All groups share one centre, and each spreads out both ways along 6 directions, with some noise.
In the rows, 128 means zero.
Known rows, each followed by its group:
[137 130 144 152 163 140 138 116 135 133 132 123 158 105] -> E
[120 127 138 207 174  78 177 104 155 126 119 128 113 131] -> D
[154 120 154 155 132 147  85  65 157 107 117  86 145 117] -> T
[149  96 166 144 105 124 110 110 135 148 148 131 101  98] -> D
[119 145  98 103 140 104 134 132 146 125 102 127 123 159] -> E
[155 140 172 145 171 146  84 122 150 119 139 112 161  79] -> D
[115 136 158  87 123 155 113 242 118 181 135 160 128  40] -> T
[148 132 108 105 143  89 125 122 142 148 155 147 127 132] -> E
[119 130 136 129 119 178 124 129  83 102 142 130 152 133] -> E
[117 125 142  98 141 158 148 121 123 155 119 138 156 113] -> E
[148 123 115  36 101  85  93  91 141 149 142 149  89 175] -> K
[143  95  57 173  56 101 149 202 124 189 167 134 136  67] -> K
[144 134 159 120 144 133 101 132 151 137 124 123 124  98] -> D
[122 139  76 114 120  97 154 202 107 151 171 168 128 117] -> T
[147 101 147 136 113 134 122 109 149 165 125 116 125  90] -> D
[119 164 111  63 178 132 133 128 138 147 118 143 165 136] -> E
[127 166 141  51 168 136  92 123 140 113 118 141 142 146] -> K
[157 114 130 159 129 139 122  50 117 108 163 120 153 146] -> T
[114 125  95 154 125 100 175 105 119 120 132 138 120 176] -> T
[167 104  95 157 108  67 124 112 165 171 165 130 114 108] -> K
[122 122 125  71 111 153 107 148 166 179  73 102 140  89] -> D
[ 89 133 157 132 132 164 153 109 107  87  78 111 113 172] -> K
[115 129 138 131 114 123 112 174 167 137  67 101  98 110] -> T
[103 115 134 110 122  90 175 134 141 163  93 140  76 150] -> T
[159 116 126  38 112 124 102 159 107 212 198 187 143  77] -> K
[165 127 147  61 192 102 130  98 165 230 173 171 165  61] -> E
[140 149 103 136 156 102 112 157 155 125 138 126 145 104] -> T
[143 176 181 171 201 107  77 132 106  23 187 158 105 153] -> D
[133 102 186 147 137 142 123  89 151 140 112 115 118  98] -> K
[137 138 100 212 160 116 148 163 151 136 136 108 170  72] -> K
[120 103 131 149  79 110 122 132 153 133  85  96  74 138] -> E
[146  93 151  88  81 135  99 125 141 183 136 133 108  95] -> D

New rows. What belongs after each?
[190 156 112 188 175  62  69 125 152  87 208 140 139 109] -> E
[120 123 115 139 102 116 112 154 159 127  94 102 105 126] -> T
[165 111 174  92  98 149  59 121 110 135 182 150 115  95] -> D
[133 137 162 210 190  61 160 108 142 104 156 146  96 133] -> D
[102 149 107  21 118 117  98 158 176 153  47 110 100 157] -> E
[119 117 111 121 124 104 175 110 132 160 124 142 120 144] -> E
[173 100 108 122 108  55  96  81 181 166 156 130  97 136] -> K
[130 112 128 150  81 129 110 130 114 106 136 121 102 141] -> E
[139 122 105  92 110 117 124 158 119 164 162 156 134 103] -> K
[118 121 146 105 127 179 146 118  89 146 137 141 154 115] -> E
[156 136 113 176 155  79 115 119 159 115 156 124 129 119] -> E
[140 138 105  61  85 123  77 153 115 119 150 145 103 157] -> E
[170 128 123  45 143 101 101 125 121 201 210 191 149  96] -> K
[157  87 146 143 101  82 136  61 149 159 149 131  87 135] -> K
[148 133 129 193 121 113  99 133 125  77 158 116 122 129] -> E
[139 149 117 130 150  89  94 138 178 114 108 110 116 133] -> E
[119 138  96 170 130 111 132 146 153 106  98  96 132 133] -> K
[130 123 110 110  80  99  85 115 177 103  69  89  76 175] -> K
[102 107 140 123 135 138 189 105 143 178  75 119 130 122] -> E
[185  95 165 151 102 106  73 120 145 156 188 139 110  69] -> E
[143 171 115 120 202  79 100 136 203 128 105 115 141 115] -> E
[140 117 175 120 153 150 127  83 128 146 136 135 141 108] -> T
[108 106  78 109  70 113 166 135 127 151  94 123 105 168] -> D
[155 105 196 134 119 126  80 124 129 129 157 142  85  94] -> D
[119 134 133 152 131 164 120 187 131 139 109 107 153  59] -> K
[122  91 125 107  69  90 139 136 146 165  97 128  61 142] -> T
[143 143 145  67 155 105  81 137 212 172  78 108 115  94] -> E
[117 126 132  50 146 125 145 116 164 203  90 137 129 113] -> E
[118 111 139 154 115 158 157 118  94 124 146 134 143 124] -> E
[113  85 135 141  61 148 160 148  98 164 132 133 100 112] -> K
[155 139 128 189 183 112 137  87 131 105 169 128 167 118] -> D
[120 155 155 146 202 128 143 111 153 119 100 116 150 122] -> T
[137 184  89 113 217  83 127 125 160 115 143 141 171 142] -> E
[144 118  97  96 113  83 137 122 141 158 152 157 108 145] -> E
[147 112 100 100 108  73 128 131 144 180 152 151 105 124] -> T
[135 126 157 156 142 125 107 130 165 128  96  98 118  93] -> E
[117  90 124 119  54 117 149 107 110 139 117 131  71 174] -> K
[124  76 129 155  22 157 113  96 108 111 106  91  82 158] -> T
[122 152 149 142 186  65 143 136 144 111 143 164  84 149] -> D
[153  80 179 100 102 134 129 109 152 219 134 139 115  61] -> E
[136 163 105 152 183  83 127 128 177 110 115 118 140 139] -> E
[ 99 127 157 120 139 129 148 158 140 158  91 132 102 115] -> T
[153 124 125 146 176 101 143  30 143 127 158 128 150 158] -> T
[147  97 133 150 111 140 126 104 144 158 130 110 146  90] -> D
[147  95 109 116  93 135 139 105 135 183 136 120 147 105] -> D
[123 158  64 190 157 121 166  96 105  63 143 114 176 184] -> D
[130 106  69  96  89  56 181 141 101 185 183 185  93 161] -> T
[143 145 108 165 144 101 102 134 145  90 141 115 125 137] -> E
[117  98 135 120 109  75 149  81 187 151  59 104  58 171] -> T
[117 140 106 154 152  74 171 125 133 118 127 142 102 168] -> D
[131  98 155 107  99 145 132 123 103 162 149 144 122 106] -> T
[142 121 124 112  96 143  94 126 104 107 154 135 126 136] -> D
[127 133 114  41 153 110 145 119 143 188 127 158 138 130] -> E
[127 144 138  87 140 137 101 130 147 125 107 127 131 137] -> K
[145 123  96  92 139  77 148 111 142 167 168 160 118 144] -> E
[136 194 112 141 217 111  89 219 183 118 113 112 176  57] -> T
[155 118 102 146 125 105 133  73 119 125 180 137 147 154] -> T
[139 113 149 166 129 125 130 112 132 142 143 121 126 100] -> E
